The rows of a group lie close to one hidden flat surface of 12 dimensions, which may be shifted away from zero. Surfaces can cross.
In the rows, zero is written as 128.
Known rows, each followed by its group:
[145 107 125 107 157 129  66 113 181 121 131 116 128 142 100 160 138 157
 186] => Z
[180  92 133 119 162 111 121  93 124 117  86 106  72  90  94  63  98 150
 119] => N
[103 127 107 116 155 104 144 135 140 107  94 161 130 142 185  73 113 139
 131] => X
[143 132 123  78 133 136 102 169 181 107 209 127  94 151 126 155 120 123
  97] => Z
[150  99 152  93 139 124 148 167 152 100 152 125 140 119 153 121 158 108
 162] => V
[ 97 173 113  93  91 135 108 169 148 110 128 125  96 132 156 157 106 137
  95] => X
[ 99 165 100 183  96 130  88 128  96 152 157  87 148 120 117 170 134 136
 152] => N
[ 88 154 117 109 132 117 145 125 142  59 157 158 194 152 144 175  96 133
 106] => X
[ 83 101 115 156  94 160  67 105 117 191  84 136 124 125 107 130 130 143
 174] => N
[192  84 115  55 174 122 196 164 101 144 189 183 100  77 139 130 108 124
 143] => V
[ 58 130  84 169 120 146 110  94  74 149 132 126 106  97 150 103  63 128
 124] => N
[138 163 106 188  76 104 111 168  94 118 146 118 133 101  80 133 117 167
 102] => N
[105 152 106 210 134 108 117 113 106 169  76  93 143 148 104 141 129 126
 108] => Z
[ 94 121 105 152 102 133 124 113  82 126 198 141 164 106 118 151  97  95
 136] => Z
[154  61 103 169 122 141 108 153 101 145 163  85  94  81  68  88 116 117
 137] => V
[174  84 109 147 155 111 153 107 105 154 136 128 186 144  69 126 150 113
 111] => N
[188 176 170 146  93  96 148 131  85 131 109  84 131  47 136 148 120 118
 133] => V
[145 128 132 184 105 149 133  94 135 112 165 154 158 145  76 151 150  67
 136] => X
[147 151 105 120 140 175 148 118 167 181  63 174 108 163 134 151 123 123
 108] => X
[169 119 110 125 137 116 143 142 142 122 156 134 167 158  90 142 152 105
 106] => X
[121 127 118  86 162  89 115 165 155  57 172  88 132 120 198  94 114 134
 142] => V
[106  71 144 110 104 164 114 187 183 134 170 181 159 161 126 144 145 111
 126] => X
[141 130 132  56 129  91 101  76  94 123 125  93 103 111 127 140 143 122
 167] => Z
[ 54 108  88 151 102 192  79 141 146 137 153 115 114 174 102 158 130 106
 136] => V
[109 134  84 150 156 148  99 112 120 142 109 117 159  89 142 184  72 154
 188] => Z
[108 174 103 105 131 113 125  88  76 196  69 140 105 136 130 187 121 142
 134] => V
[140 122 149 133 128 121 136 123 113 176  65 110 165 117 135 152 157 136
 162] => N
[ 94  89  98  60 146 120 128 100 125 140 151 155 169 194 109 151 137 102
  94] => Z
[122 126 123 121 123 120  80 182 194 106 147  77 104 176 107 138 134 122
  85] => Z
[107 114 147 123 107  64 110 127  94 116 102 103 128 123 121  89 144 138
 123] => X
[123 117  63 184  99  99 120 132  99 168 101 187 155 141 100  86 129 119
 135] => X
[ 56 106 114 136 126 144 104 164 168  66 136  72 152 145 157 110  91 109
  83] => Z
[100 108 136 151 112  89 119 160 116 137 173 176 111 126 141  61 114 152
 111] => Z
[131 103 156  78  96 150 173 175 124 126 136 131 162 101 145 172 115  74
  81] => N
[163 118 144 108 129 115 145 171 140 186 142 202 149 135 123 165 128 154
 104] => Z
[129 113 127 112 132 121 104 117 165 131  95 137 180 141 137 124 101 149
 102] => V
[154  88 150  81 115 156 161 154 134 131 129 142 157  88 113 178  82  97
  81] => N
[102 123 188  89 100 136 153 124 139 125 147 185 137 165 134 142 154 127
  94] => Z
[176 171 163  79 142 101 157  69 122  84 109 138  46 103 116 145 123 106
 131] => N
[111 170 111 176 118 197 164  96 115 147 163 153 169 134 123 202 103  90
  99] => V
[123 139 125 106 118 153 163 210 151 124 142 125  96 115 195  98 111 108
  89] => X
[180 125 163 152 158 154 195 126 144 100 165 110 142 120 135 114 142  69
 105] => X
[135  96  71  79 174  99  64 127 138 153 125 118 138 146 102 164 108 180
 154] => V
[125 171 132  71  77 122 122 140 133 120 191 188 105 131 155 165 123 100
 125] => V
[152 141 134 132 153 153 137 116 137 163  72 123 174 115 125 189 116 173
 142] => N
[165  90 174  83 162 175 178 116 164 127  88 129 127 111 154 129 120  96
 124] => N
[ 98 139 101 170 130 170 115 111  94 134 139  90  44  89 131  95  90 121
 138] => V
[ 71 154 130 111 121 123  85  56 127 104 118 109  99 172  99 158 108 133
  93] => X
[136 122 139 132 134 147 150 128 130 127 122 117 136 109 141 128 124 110
 132] => N
[117 178 139 110  89 120 155 135 115 122 124 140 158 106 183 140  87 110
  74] => V
[131 141 156 110 141 143 146  91 128  82 133 121  66  84 161 106 100  92
 151] => N
[126  78  96  66 146  87 113 111 100 171 102 149 153 145 112 130 122 139
 124] => Z
[103 173  86 122 135 131 115 185 142 107 165 128 116 125 177 143 100 165
 127] => X
[154  84 164  82 114  82 130 114 111 103 152  98 147 135  99 107 172  92
 120] => Z
[122 138 108 119 128 160  74 109 164 136 141 144 125 120 128 160  71 162
 126] => V
[ 68 139 130 132  78 120 116 115  99 157  67 150 113 136 130 119 110 127
 100] => X

New rows, each followed by its group:
[141 111 123 151 139 110 129  69 113 140 127 172 147 128 126  60 115 121
 127] => V
[131 104 104  86 163  96 195 162  50 146 158 109  82 109 145 127 168  94
 166] => V
[127 144 134 132 146 156 138 137 108 204  97  91  60 123 143 118 127 151
  99] => X
[125 132 104 100 199 103 122 105 174  77 154 112 175 176 176 121 127 127
 144] => V
[184  97 135 130 143 116 138 116 110 171 128 157 173 113  83 178 157 138
 188] => V
[156 112 115 112 133 158 144 116 112 174 115 148 100  94 109 126  81 131
  96] => V
[172 122 167 130 149 131 144  98 146 146  66 161 179 105 143 143 133 154
 169] => V
[115  92 158 110 128 132 144 143 151 131  69 151 174 150 156 126 175 121
 173] => V
[100 152 154 145  83 165 127 121 145 117 134 155 125 127 154 125 124  95
 127] => V
[101 158 124  90 129 152 102 108 156 129 108 152  98 133 177 138  96 150
 140] => V
[166 158 142 182 166  62 159 188 164 144  76 102 160 157 150 133 172 140
 113] => Z
[108 117 108 133  87 148 138 181 110 200  92 165 142 131 119 146 115 141
  84] => X
[142  88 116  39 126  91  94 105 104 111 141  74 128 126 108 135 142  97
 136] => Z
[121  81  94 141 147 173 130 122 139 138 162 140 143 149  99 109 108 102
 102] => V
[149  75 169 176 136 118 129 117 133 128 129 130 151 113  93  74 126 144
 121] => Z
[156 125 123 110 146  86 208 121  64 133 108 142 182  87 125 143  79 117
  61] => N
[133 144 112 142 120 123 120  92 113 144 112  72 138 156 105 119 125  91
  58] => V
[128 139  99 133 116 118 126 150 129  94 199 119 153 150 103 151 127 104
  91] => X
[191  86 154 111 119 108 172 133 120 104 152 171 166  87  74 154 118 100
 122] => N
[ 96 112 120 108 136 186 136 143 149 155 156 119 176 164 150 179 135  84
 117] => N
[150 158  81 167 176 137 136  92 121 136  76 135 135 114 120 118  71 181
 109] => X
[177 110 146 110 117  78 184 123  74 148 143 184 153  93 133  94 143  96
 134] => V
[121 140 145 174  80 161 149 112  93 177  71 114  94  95 104 117  93 102
  56] => X
[158 216 147 181  98  99 125 160 110 142 109  52  87  85 138 167 139 119
 123] => Z
[171 141 166 171 153 137 181 136 136 145 129 146 156 109 134 147 123 138
 103] => Z
[129 147 178  76 129 129 143 123 150 140 100 157 125 136 154 163 141 148
 130] => Z
[173 139 105  99 214 113 188 111 117 175 116 164 135 131 159 137  96 156
 104] => Z
[121 167 169 154 108 168 170  90 101 154  57 145  89  95 151 137 134 109
 145] => N
[235 118 183 103 117 125 175 125 135 146 116 158 149  68 108 123 125 115
 115] => V
[ 75 143 110 178 128 158 148 140 105 100 156 103 146  97 180 123  87 113
 131] => V
[132 134 117 194 115 147 160 115  81 110 153 115 105  83 110  82  86 104
  90] => N
[124 159 141 140 104  93 123 151 126 109  93 160 143 117 143 135 155 177
 178] => N
[ 92 153 123  95 122 111 106 134 153 106 110 151 110 165 164 130 144 133
 146] => X
[184 171 112 134 157 160 151 108 181 103  70 134 119 117 131 144  90 132
 108] => X
[ 92  90 105 103 170 107  90 127 164  72 164 124 166 155 154 113 128 133
 176] => Z
[144 142 164 125  73  80 126 151  98 142 224 175 117 123 104 144 175 106
 141] => Z
[117 106 153  82 100 110 147  94  76 171  81 134 133 112 130 164 135  73
 131] => N
[ 79 183 118 148 117 124 142 138  97  94 165 114 142  94 188 165  97 105
 145] => Z
[140  74 118 176  95 124  78 107 123 161 145 207 185  93  80 115 105 156
 181] => V
[134  85 121 123 173 123 107 154 131 119 128  81 125  94 129  84  67 214
  94] => X
[152 180  69 126 125  92 119 130 124 102 120 146 180 143  95 180 111 157
 107] => X
[ 70 119 120 108 159 217 140  72 142 138 153 153 119 121 174 185  56  82
 136] => N
[113 196 129 115 121  86 118  83  74 133 118  79  97 118 152 172 142 107
 157] => N
[144 118  95 109 172  91 122 125 110 104 115  55 142 103 154 126 111 119
 146] => Z
[158 147 120  73 141 120 157 149 105 139 168 148 118  91 145 187 109 130
 141] => V
[164 168 148 181 115 164 154 110 137 107 154 105  98 109 118 134 130  68
 116] => X
[104 148 163 139 115 151 131  95 116 101 180 159 146  95 155 165 123 123
 186] => Z
[169 148 143 119 122 126 185 146  94 139 154  92 196 107 122 211 139  84
 102] => N
[136 146 124 135 134 152 178 139  75 179 103 134 140  81 136 208 107 133
 139] => V
[151 160 116 156 139 165 107  81 152 140  84 121  77 134 101 130 105 132
 122] => X
[ 97 137 144 108  89  76 158 150 120  81 104 163 182 129 156 124 132 105
 107] => X
[127 152 112 122 108 132  95 151 136 121 105  82  73 107 125 113  85 159
  88] => X
[ 70 138  68 142 110 124  88 148 113 147 195 173 142 129 135 171  93 131
 155] => Z
[ 62 109 156 170  85 140 143 108 109 137  86 180 153 114 140 110 105 104
 119] => X
[133 108 112 105 138  72 122 122 155  77  99 169 188 157 120 111 133 134
 134] => X
